Each new row is followed by what is left after taking away its nearest point in the smallest flat space through zero that holds the last named rows.

Z_687 (5 x 15):
[[-35.6 -14.4  24.3   2.6  13.1 -13.8 -30.5  -3.4  -7.6  14.1 -24.7  21.4
   15.5  14.2 -13.3]
 [-72.9  -3.3 -16.4 -25.0 -44.8 -11.7 -26.8  28.8  -7.4 -43.5  17.7 -12.8
   19.1  -3.4 -38.6]
 [-31.3  -5.9  35.0 -38.4 -67.1 -17.0 -34.8  -2.8 -53.1 -25.5  17.8  -4.2
  -12.3 -14.2 -23.6]
 [ -9.5   6.2   5.5  -5.1 -12.0 -27.7  15.4  43.9 -32.4 -26.4  -8.4  -5.9
  -37.3  58.3  15.9]
 [ -7.2  -7.3 -23.6  14.1   3.9 -11.2 -35.2   7.2  11.3 -26.3  29.8 -17.9
   -0.8   9.2  27.2]]
New rows:
[-12.1   2.1 -12.9 -46.5  -2.5  -9.9   4.9  38.6  -3.0 -14.2  -0.6 -19.5
 -10.4  18.9  26.1] | [ -1.9  -3.5  -1.1 -42.3   9.7   0.9  -4.5  10.7   5.7  10.1  -6.7  -8.2
   4.4  -5.0  21.1]
[ -5.2  19.2  61.2  17.6  -4.4  19.9 -22.3  12.0 -37.2   4.0  28.5  -3.6
   6.0   1.8  41.0] | [-16.3  27.2  36.2  18.5   4.2  33.4   5.0  24.6 -12.0   4.2  21.4  -5.2
  23.2  -3.8  22.0]
[-41.0  57.6 -61.2  15.3  -3.6  35.0 -18.4 -40.1   7.7  21.4  61.2 -17.6
  38.0  -1.1  -2.0] | [-27.9  59.4 -21.2   9.3  -3.5  19.2  -0.9 -33.1 -30.4  36.7  30.5  -0.6
   8.0  33.4   4.6]

Z_438 (5 x 15):
[[ -2.1  28.3  19.0  13.3  22.5   4.7  -4.1  57.0   6.1 -23.1  22.7  33.0
   15.3 -41.1   2.3]
 [ 42.4  22.6  15.7  17.3  -0.8   5.2  10.6   0.6   3.4  17.0  37.6  13.9
   -7.3   7.8  28.2]
 [-11.7  38.8  17.2 -22.1 -14.0 -35.6 -12.7  50.7   5.4  35.6  17.4  30.9
   43.5  -9.8  -3.3]
 [-13.4  41.5  -7.0 -10.6  17.1  47.3 -12.5   5.9  -3.0  -5.6  16.1   7.1
  -25.7 -54.0 -28.3]
 [ 20.2  -6.3  30.8  58.2  -3.6 -30.0  52.1  39.8  14.5 -34.2   5.4   2.9
  -37.4  27.8 -28.9]]
New rows:
[-39.9  22.1  30.4 -26.2  28.5  28.1 -23.7 -28.9   2.7 -25.4   5.8  29.8
 -14.1 -20.7  -6.0] | [-24.3   7.8  40.7 -13.9  12.0  -4.1  -6.6 -28.7   7.0 -14.8   4.2  26.7
  -9.9  17.5   2.3]
[-23.6  24.9  -2.4  28.0   9.5   7.4   4.1 -42.1  -5.8  17.8 -23.5   8.5
 -36.4  -5.0 -11.8] | [-22.0  17.5   5.8  30.1  13.2 -11.0  -1.3 -21.5  -3.6  13.9 -22.0  21.9
  -6.1  -2.8  10.5]
[ 18.5  38.5  -2.0  16.0  14.7 -20.9 -27.4 -34.2  10.3   4.3   8.5  34.0
  11.0 -25.4 -40.6] | [ 19.4  11.9  -4.2  23.6  15.6 -30.0 -23.4 -42.2  10.0  -8.4  -5.3  26.2
  15.8  -9.6 -30.3]
[ 18.9   6.3  -5.8   9.2  27.7 -29.4  -2.3  14.0 -40.9   3.6 -18.7  19.3
 -27.1  -1.3  14.0] | [ 11.6   7.6 -11.7  -0.7  24.7 -26.4  -7.5   6.5 -42.9  10.1 -23.3  15.1
 -27.3  -3.2   8.2]
[-11.0  34.5  36.3 -30.8 -27.4 -11.2 -42.1 -12.9  -4.0  31.6  36.2   7.9
  -5.4  36.5 -12.0] | [-15.6   1.5  34.1  -6.8  -2.6   1.5 -37.6  -8.7  -3.9 -20.3  20.0   3.4
 -10.7  26.2  -4.2]
[  9.4  -0.5 -25.6  21.6   4.7 -26.9 -41.4  15.9  -4.1  19.2  21.1  27.5
   3.5   8.6  28.7] | [ -3.6  -4.5 -32.7  23.5   4.2 -17.4 -34.4   7.1  -4.9   8.1   8.0  14.0
 -21.2   5.7   0.0]

Z_746 (5 x 15):
[[-17.6  10.8  -6.2  -1.4   8.3   1.8  -8.5 -13.3  13.4  32.0  14.1 -71.2
   -7.8 -25.5 -33.2]
 [-15.1   5.1  -1.6  23.8 -24.0 -13.3   8.8  -6.3 -42.1  -9.1   2.1 -48.1
  -29.7 -54.3  -6.9]
 [ 15.8  51.0 -36.5   4.5  -5.7   8.8   4.5 -20.5 -27.6 -26.0  26.2 -50.7
  -13.7 -45.3  10.5]
 [ -8.7  14.5  42.8  84.1  -9.4 -21.0  31.0  -9.7 -23.2 -53.2 -22.0 -33.3
   -9.2 -32.5 -43.2]
 [-29.0  17.6 -18.6   3.8  10.7   8.5  25.0 -65.6   6.2  67.1 -20.9 -39.9
   55.8 -15.3  -6.1]]
New rows:
[-12.8   0.6  29.6  30.7  -9.1   3.8 -28.3 -19.4  -6.8  -2.6 -29.9   3.4
  29.5 -13.2 -28.1] | [  0.0   5.2   8.0   0.5 -10.0  11.7 -44.2  -7.1  -7.7  -3.9  -9.6   7.6
  15.6 -12.1  -9.2]
[ 22.5 -19.6   5.9  14.5  27.7  -5.4   3.7   6.8 -20.9 -12.1   1.3 -36.0
 -16.5  13.8   1.8] | [ 20.7 -22.2  -0.8   5.4  28.2  -2.3   6.9  -1.5 -20.8   1.3  -4.2 -23.1
  -3.1  20.2  13.5]
[  0.3  11.4 -38.3  12.0  27.4  10.0 -14.7 -28.6 -37.3   4.3 -39.1  21.4
 -11.1  19.5   2.8] | [ -2.8   3.1 -27.5  12.1  30.2   6.5 -26.1 -12.9 -26.5   3.8 -31.6   6.3
 -27.9  19.9 -15.9]
[ 29.9  39.3   1.6 -13.6   2.3 -13.7  27.7 -41.2  -2.4   3.1 -41.0 -34.9
  -6.8  32.7  -7.9] | [ 26.7  14.2   8.2 -26.6  -8.2 -20.5  15.2 -15.9  -9.0   3.7 -38.0 -20.7
 -29.9  34.8  -2.3]

Z_661 (5 x 15):
[[-26.6 -25.8   8.5  30.0  42.0 -57.6  36.5   1.6  27.0 -26.1 -41.4  38.2
   11.3 -19.3 -24.9]
 [ 23.1  -4.3  25.9 -12.1   7.0 -11.3  -5.6  16.2 -14.8  -3.1  25.2   1.2
   28.5  19.5  16.2]
 [  9.2  -3.6  -8.1 -18.6   5.8 -41.6  16.1   1.8   6.4 -34.5 -19.6   3.5
   -2.1   2.6 -56.6]
 [-55.7  10.5  10.1  39.8  -7.7 -43.6  18.0 -41.5  -2.2 -23.0 -22.0 -20.2
   -4.0 -47.0  51.4]
 [ 39.9 -15.7  -6.8 -44.9   8.1  11.7 -20.9  38.9 -57.0   6.3  -1.9  40.3
    5.3  53.6  27.1]]
New rows:
[ 24.8 -18.3 -17.0   5.2 -33.7  40.5 -12.7   9.6 -34.8  -2.1  -8.6  21.7
  37.7  22.2 -29.5] | [  1.5 -14.1  -6.0  27.8 -33.6  19.1  -1.3  -8.5 -23.3 -12.2 -11.8   8.9
  42.2  -1.9 -17.5]
[ 34.6 -41.0  -9.8  -0.3  41.1  25.2 -33.6  -1.5 -36.2   5.7  15.3 -27.2
 -17.0  -9.0 -37.0] | [ 14.4 -40.4  -2.1  16.2  43.2   5.5 -25.5 -13.8 -37.4  -3.0   7.1 -29.7
 -14.0 -24.9 -14.8]
[ -4.1  -9.8  21.1  -5.8 -34.0  11.1  -7.2  26.1  -0.8   3.8 -37.2  40.0
  37.6  -5.7   5.9] | [ -5.8   2.0  19.4  -7.2 -48.1  11.2  -7.9  14.1   6.3  -1.1 -29.6  17.2
  32.9 -14.8  -5.6]
[ -2.7  29.7  27.0   8.2  24.0  -6.3  21.8 -42.2 -38.2  -9.5  32.7 -40.1
 -31.5  10.5  39.5] | [  6.1  13.3  12.9   6.8  44.6   6.1  28.1 -23.8 -18.1  -0.2  16.8  -9.8
 -37.7  20.6  -2.6]
[ 32.2 -34.2 -30.8  11.5 -37.9   5.9  11.3 -16.1 -11.7 -13.3 -24.4  -7.9
   9.9  12.6  19.0] | [ 32.8 -37.0 -19.6  22.3 -29.8   6.5  15.7 -13.9   6.7  -8.8 -14.4  -9.5
  20.6   8.2   9.5]

Z_401 (5 x 15):
[[ 15.9  -5.3 -52.8 -23.1 -25.7  50.9   8.9   7.9 -33.7 -22.6  52.0 -13.6
   -8.7   8.4 -14.0]
 [-16.8 -22.0   4.0  -0.8   4.2   4.6  18.8  -4.5 -72.8  10.9  18.4  36.4
    5.0   1.5 -42.8]
 [ -2.9  -9.5  -1.8  10.1  -5.5 -11.1  18.2   2.1 -10.3   5.3 -29.8 -34.3
  -30.8  13.1 -57.4]
 [-13.0 -63.0  19.8   6.5   4.3  17.3  10.6  37.8 -52.8  37.0 -19.3  -7.6
   -0.9 -34.4  -4.1]
 [ 35.1 -33.6 -30.4  29.8 -15.5   7.8  -2.7  22.4 -17.1   2.2 -35.0 -36.7
   -9.6  14.9 -40.6]]
New rows:
[ 14.5  13.1  39.3  24.5 -17.9   0.0  21.4   4.8  -6.0   7.4  24.2  41.0
 -27.7   8.5   8.1] | [ 24.7   7.4  29.3  27.2 -24.5   7.0  19.0  14.3   3.6   5.8  16.0  19.6
 -34.2   8.5   9.1]
[-23.0   8.2 -27.6   8.0  11.6 -15.1  47.1 -16.7 -36.6 -17.4 -16.5 -74.9
   2.2 -25.4  46.7] | [-13.5  15.5 -29.7  21.2  16.7 -27.8  38.0 -29.8 -45.0 -22.3 -14.7 -43.3
  21.9 -12.0  42.5]
[-10.9 -30.2   9.9  15.8  19.3  15.2  -8.1 -40.1 -21.9  11.3 -36.7 -22.0
 -11.3 -16.1  44.7] | [ -6.2  -9.4  -7.5  10.5  13.3  15.8  -5.0 -56.5 -22.7  -5.9 -18.6 -16.0
 -14.4   2.9  27.1]
[ 26.7 -31.6 -23.0  -9.0  42.9  -3.0   5.9 -32.1  23.5   2.7  26.5  26.2
   6.2  -8.0   8.0] | [ 20.0 -37.4 -18.1  -9.7  41.6  -5.1  14.7 -27.1  24.3   8.4  13.8   6.2
  -9.7 -10.3  -6.9]

Z_272 (5 x 15):
[[  7.3 -62.7 -12.0 -24.1  -6.2 -49.4  29.0 -31.3 -38.1 -24.4  13.4 -43.4
   43.8 -21.0  17.3]
 [ 42.6 -33.1  29.1  66.8  27.8 -12.9   2.6  -6.3  -3.6   6.4  29.0   6.4
   -2.3  12.2 -27.6]
 [ 40.1 -16.6  -7.9 -17.6  36.1 -25.2 -29.8 -20.6  -3.4 -36.6 -42.8 -13.2
   -0.1 -38.6 -24.4]
 [ 31.1 -26.5 -22.3  27.3  48.3 -61.4   0.1 -16.8 -21.6  -2.0  -7.8 -13.9
   -7.0  10.3 -36.4]
 [ 72.8 -11.5 -11.3  -6.8  48.3 -54.7 -24.0 -21.7  -1.7  58.1  25.6  -6.0
   -9.8   0.0   4.9]]
New rows:
[ 25.7 -24.1 -43.3  -6.1  32.2 -15.1  11.3  55.2  23.5   7.9 -41.4  29.4
  -2.0  33.2 -11.7] | [ 23.8 -39.8 -21.3 -12.8   6.9   6.2  20.0  52.6  24.5   0.6 -23.6  25.5
  18.0  19.4  10.0]
[ 26.5  34.5  -2.1  10.2   9.0   9.5   9.6   0.5 -19.3 -36.5 -24.7  -7.1
 -12.9  -1.3 -24.8] | [ 26.4  29.9   0.2  -0.5  -4.9   7.7  19.8  -1.4 -21.6 -11.7   2.9 -10.9
  -3.2   4.0   0.2]
[ 30.3   0.0 -28.6 -10.7   5.2 -21.7  -3.7   4.3  37.6  40.5  -9.1  -8.5
  33.8  29.7  33.0] | [ 14.4  -6.9 -14.6  11.5  -2.4  -1.0   1.7   9.8  37.6   1.4 -25.7  -5.2
  36.9  24.3  13.8]
[ -5.9  34.6  41.2  35.3  12.8 -42.2 -31.3  24.8  16.1 -52.7  56.2 -11.3
 -41.1 -11.0  -1.8] | [-18.2  36.3  26.1   3.3   1.4 -50.4 -26.0  20.8  10.1 -49.2  54.7 -22.1
 -32.3 -16.1  16.9]
[25.2  3.0  7.9 52.2  4.3 -4.6 -6.5  5.5 18.1 47.4 -4.6 56.6 43.6 15.7
 31.3] | [  2.8  -0.2 -11.9  25.5  -1.1 -13.3  -2.7   0.6   7.0  11.9 -37.0  41.7
  52.2   0.8  27.1]
[ 15.4 -30.5 -14.4   7.9 -10.6   0.7  38.5  20.3 -13.2 -52.0 -10.4 -19.5
  37.0  25.2 -20.0] | [ 33.9   1.2 -15.0 -11.1  -3.9  11.3  14.2  26.2   7.4 -11.6  -4.3  -4.2
  19.1  26.3  -4.9]

Z_244 (5 x 15):
[[ 31.7  23.1  18.4   2.1  -8.8 -16.3  45.4  56.4   3.8  38.0  18.9  23.6
  -43.2  13.7 -15.3]
 [ 66.6  53.8  77.0 -44.1 -30.8  42.2 -17.9  65.0  22.9  33.0  37.4  31.5
  -12.9 -21.9 -57.8]
 [ 21.8 -13.5  56.3  36.5  16.0  -0.7  -2.5  77.8 -17.3  27.9   1.9  -9.2
  -27.4  19.9 -23.7]
 [ 41.9  20.6  39.6   7.4 -12.8  25.3  38.0  44.1  19.9  16.5  27.3  39.3
    0.9  16.4 -87.4]
 [ 31.3  -2.4  56.1 -27.4  19.8  39.1 -16.2  33.5  -5.4 -19.2  15.9  36.0
  -53.2 -10.7   4.1]]
New rows:
[-29.6 -25.1  20.8  12.2 -17.0  30.2 -37.0  23.8  -8.1  -3.2  -1.9 -19.3
 -25.3 -31.3  24.4] | [-27.8 -12.0  -5.1  14.0 -30.4  21.4   4.3   9.8   6.7   1.7   6.2  -1.2
 -15.2 -21.3  -0.7]
[-27.1 -28.9 -14.2  40.1 -36.5  -8.2  -6.3  41.3  12.3  -3.3  10.7 -18.1
 -20.7   7.0 -33.5] | [-25.0 -18.5 -19.9   8.6 -40.4   2.8 -16.0  19.7  18.2 -17.5  15.5  -5.2
 -28.4 -10.1 -13.7]
[-26.6  10.5   9.1   1.6 -14.7  17.5  18.3   3.5  15.7  12.8 -28.7  30.4
  29.2  -6.6  23.1] | [-25.6   4.1  17.9   7.0  -8.2  19.0  14.9  12.7  10.8  12.1 -30.1  29.0
  22.3  -4.1  24.8]

Z_122 (5 x 15):
[[ 38.0  39.3 -37.0  25.9 -23.1  -6.1  11.9 -15.0  22.5  35.8 -46.0  28.0
   25.9   1.9  14.9]
 [ -2.4  -8.3 -27.8   9.1   6.5 -18.5  13.3   8.5  32.9  13.6 -83.0  24.1
   19.4  35.3  -4.5]
 [ 30.1   9.8   7.3  32.5  22.3 -21.0 -11.9 -18.8  30.7  38.2 -43.5  42.1
    3.5  13.0  -9.5]
 [ 38.1 -18.0 -21.0 -29.7 -26.5   2.8 -39.1 -34.1  36.2  35.7  35.8   8.7
   15.7  35.0  62.7]
 [ 30.2  -3.3 -35.6  87.4  -8.4 -13.4  -4.1   3.8  20.7  -0.8 -47.4  18.9
   33.2 -12.2   0.8]]
New rows:
[ 37.3 -41.0 -30.6  18.5 -41.2  52.0  -8.8  13.1  16.8 -44.6 -17.5 -33.8
   0.0   1.7   8.4] | [ 38.7 -10.8   8.6  -6.1 -13.6  46.1  -3.6  -1.6  13.0 -15.8 -21.2 -12.8
 -26.5   2.0 -16.7]
[  7.6 -21.6  18.7   4.2  23.1  26.4  -1.2 -36.5 -19.6  -2.5 -22.3  13.8
 -66.0 -56.6  10.7] | [  5.2 -30.5 -10.1  -6.9   3.9  28.8   3.6 -31.4  -9.4  -5.5 -36.2   7.7
 -49.9 -40.7  30.3]
[-26.0 -30.0  10.1  34.0 -21.3 -48.0   8.3 -16.2 -43.0 -35.9  26.6 -13.1
   0.1 -19.1 -10.3] | [-13.9 -10.5   3.9   3.7 -24.5 -52.5  13.0 -31.6 -24.2  -1.7   3.6   6.6
   1.8   4.6   0.4]

Z_421 (5 x 15):
[[-30.0  18.1  20.8  34.3  38.5  -4.2  20.2 -23.9  -6.1 -26.6  32.9   9.3
   20.6   2.4 -76.7]
 [ -4.1  15.1  -6.0  37.6 -10.7   9.9  23.9 -22.0 -33.3 -10.4  18.0  58.7
   20.7  -2.8 -53.7]
 [-17.3   8.1  35.8  29.3  -9.4  -5.3  13.0 -39.9 -47.9 -40.0  16.7  61.4
  -22.4   2.2 -40.0]
 [-28.3  25.6  11.2  45.1 -48.6 -31.6  11.2 -63.7  -2.0 -13.8 -14.0  23.1
   24.2  45.1 -22.0]
 [-13.3 -16.3  43.6  31.3 -38.9 -14.0  19.2 -43.3 -39.6   4.0 -31.6 -15.3
   29.9  -6.4 -47.4]]
New rows:
[-14.3   0.6  29.7 -47.0  -1.9  -5.4  23.1  10.3 -22.3 -18.1   2.5 -23.7
 -19.7  50.1   2.4] | [ -3.7   5.8   3.0 -38.3  -8.2   7.2  32.3  18.9 -23.6  -2.9   5.7  -8.4
   3.4  45.0  -8.7]
[ 16.6 -18.5  -7.4 -12.9  -6.1 -22.2   8.6  56.5 -21.1 -26.5 -30.8  10.2
   3.7  38.3   5.3] | [  8.0 -13.8  -2.9  -5.2   3.9 -25.3  12.7  50.7 -17.3 -30.9 -24.7   5.0
  11.8  41.1 -12.0]
[ 17.6  26.3 -22.8  24.7  48.3 -10.0 -18.7  -8.4  -3.0 -17.7 -23.1  -1.5
  -3.8 -24.9 -17.7] | [ 21.7  20.8 -20.1  21.9  26.7 -14.4 -22.2 -13.9  -7.5 -12.5 -38.4  -3.0
  -7.2 -21.7  -1.1]
[ 34.0  37.5  20.4 -15.9 -14.6  -6.2  -8.1 -43.3  33.1  -1.2  26.0   2.0
 -46.6 -39.6 -15.2] | [ 40.0  35.2   8.4 -12.7 -22.1  -2.0  -3.4 -38.5  36.2  15.2  18.1  -7.8
 -25.6 -43.4 -20.2]
[ 21.5 -32.8 -24.4  29.4  -1.9 -64.2  -8.7   9.8  28.4 -37.3  10.8 -20.8
  -7.3  -5.7 -38.7] | [ 33.5 -38.5 -30.5  23.7 -15.3 -56.9 -10.2  16.2  16.3 -32.6   5.8  -5.2
 -15.6 -12.8 -24.8]
[ 11.8   5.9  -8.6 -10.2 -12.2  10.6  43.4  16.4  10.6  10.7  26.7  54.3
  24.5 -18.1  14.4] | [ -4.2  -2.4  24.4 -15.3  -6.5  -8.0  36.5   2.9  18.6   2.5  14.7  14.2
  16.7 -11.5  16.5]

Z_699 (5 x 15):
[[-30.4 -11.2  30.6 -21.2  -8.3 -24.2  27.2 -23.8  44.2   0.4   8.6  48.4
  -18.9 -57.4 -29.9]
 [-40.8   0.1  12.9 -15.2  17.7 -67.5  16.2 -25.3  82.6 -13.5  19.5   8.5
  -13.9 -10.3   2.7]
 [-40.8  -6.2  28.8   3.5 -25.3 -18.5  52.7 -29.6  33.8  17.3 -11.6  31.2
   25.6 -68.5   5.3]
 [-49.5   4.0  54.1 -26.7  24.2  -7.8   9.8 -31.7  31.6  40.1 -15.6   6.1
   31.6 -58.6  -5.2]
 [-63.5 -32.2 -12.9 -35.7 -19.0  21.3  49.4   3.4  59.9  20.3  26.3  11.4
   26.2 -27.3 -16.0]]
New rows:
[ 10.8  22.1   4.5 -18.6 -28.6   9.5 -22.3   6.9  27.9   1.6   9.5  35.5
 -32.3   6.7   1.0] | [  4.5  27.8   5.8  -9.8 -26.5  13.7 -18.8   4.6  21.7  14.3  -1.8  16.9
  -6.1   8.1  21.0]
[ 18.7   5.8  16.7  11.6  14.7  23.4  -4.4  26.2  -7.6 -17.6 -10.3  -1.4
 -12.4  20.7   2.6] | [  0.8   2.2  20.9   8.7  10.1  15.4  11.9  18.9  12.1 -13.2  -8.7   3.4
  -3.9   6.3   5.2]
[-14.6   8.0  16.1 -32.6   4.9  31.0  57.2  32.5 -30.6  -0.2 -11.8  16.4
  18.7 -15.9  10.9] | [ -3.5  17.9  14.4 -28.3  21.8  -2.4  39.2  28.8 -17.7 -19.6  -5.8   9.7
  -3.2   7.1  16.2]
[ -2.5  -8.9  -0.1 -15.7  16.3 -36.9  -0.8 -31.9 -17.0 -53.9 -11.9  -4.3
  17.4  38.3  21.8] | [-10.4 -20.9   3.6 -30.0   5.5  -5.4   8.1 -26.7 -25.8 -40.3 -10.6  10.3
  22.4  17.4   2.2]
[ 31.7  -2.6  -0.1  14.6   2.8  11.5 -19.9 -22.8  40.1   4.8   7.3   4.6
  -1.4  -3.1 -36.9] | [ 30.3  -0.9  -5.2  24.6  -3.5  15.4 -12.3 -22.0  34.2   9.5   1.1  -5.0
  14.8  -1.1 -22.6]
[  5.2  10.6  29.1  30.3 -11.9  -9.0 -14.0   6.9  -7.7  12.7 -17.6  61.2
  -9.7  30.9  23.2] | [-14.6   1.3  20.0  11.9  -5.6   5.8 -11.6  14.7   9.0  22.6  -6.2  50.1
   1.5  38.9  18.5]

Z_390 (5 x 15):
[[  9.6  30.2  19.5 -11.4  40.4  87.4  11.7 -48.2  46.2 -12.0  43.9  58.9
  -70.3  54.4  45.5]
 [-57.7 -21.2  -4.4  22.3   3.2  71.7  45.9 -35.2   4.3 -17.3 -34.4   8.6
  -22.7  12.6 -11.2]
 [-34.4 -32.9  16.5  27.8 -15.9  87.4  27.2   2.9  -8.8  14.7 -12.5  27.4
   -0.9  38.4  31.1]
 [ -8.6  33.4 -42.8   9.6  -2.1  62.1  -0.5 -41.8  -8.9  37.0 -22.2  11.7
   33.6  32.4  40.2]
 [-43.6 -30.0  31.0  57.9  10.4  74.5  33.6 -23.1 -14.0 -24.5 -48.0  23.8
  -24.0  33.9  21.2]]
New rows:
[ 29.7 -14.1  -5.1 -31.0   2.3  -6.2  -4.8  41.2 -16.6  14.7  18.6  -8.2
  -9.2   5.8 -13.0] | [ 16.6  -4.9 -11.6 -12.0  15.3   9.0   2.9  12.5 -21.1   2.9  -9.4  -7.6
 -13.4  11.7 -10.3]
[-19.4  -7.4  -6.3  -4.6  35.2 -12.1 -25.6 -38.0  -0.4  -4.9  36.2 -23.9
  13.1   6.8  -6.3] | [-24.3 -24.0   5.2   4.5  25.8  -3.0 -22.7 -22.9  -8.2  -0.6  33.9 -20.5
  18.0  12.1  -0.3]
[-17.5 -37.2 -16.2  11.4 -15.7  31.5  20.4 -32.6  12.1  41.7  10.1 -17.0
  17.2  -3.9 -36.6] | [ 15.8 -22.8   9.1  23.2   4.9  -0.8  -3.5 -29.4   9.4  26.1  14.9  -9.3
   4.8   1.7 -19.0]
[ -6.1 -32.6 -25.0  -3.2 -36.6 -21.6 -38.3   5.6  21.6  -3.5 -17.9   9.4
  -1.6 -15.2 -12.9] | [ -1.8 -23.3 -19.8   2.9 -25.6  -5.0 -39.4  -7.4  25.6  -6.7 -17.1  21.8
 -12.2  -1.0   2.5]
[-11.8  -6.7  33.6  12.9  38.5 -32.7  17.6 -10.4  27.6 -30.9 -35.7 -21.4
  17.3  -4.5  36.3] | [-14.2  -8.2  16.1 -15.3  20.0 -12.5  21.4   0.2  38.4  -3.7  -8.1 -18.5
  28.0  -2.4  36.6]
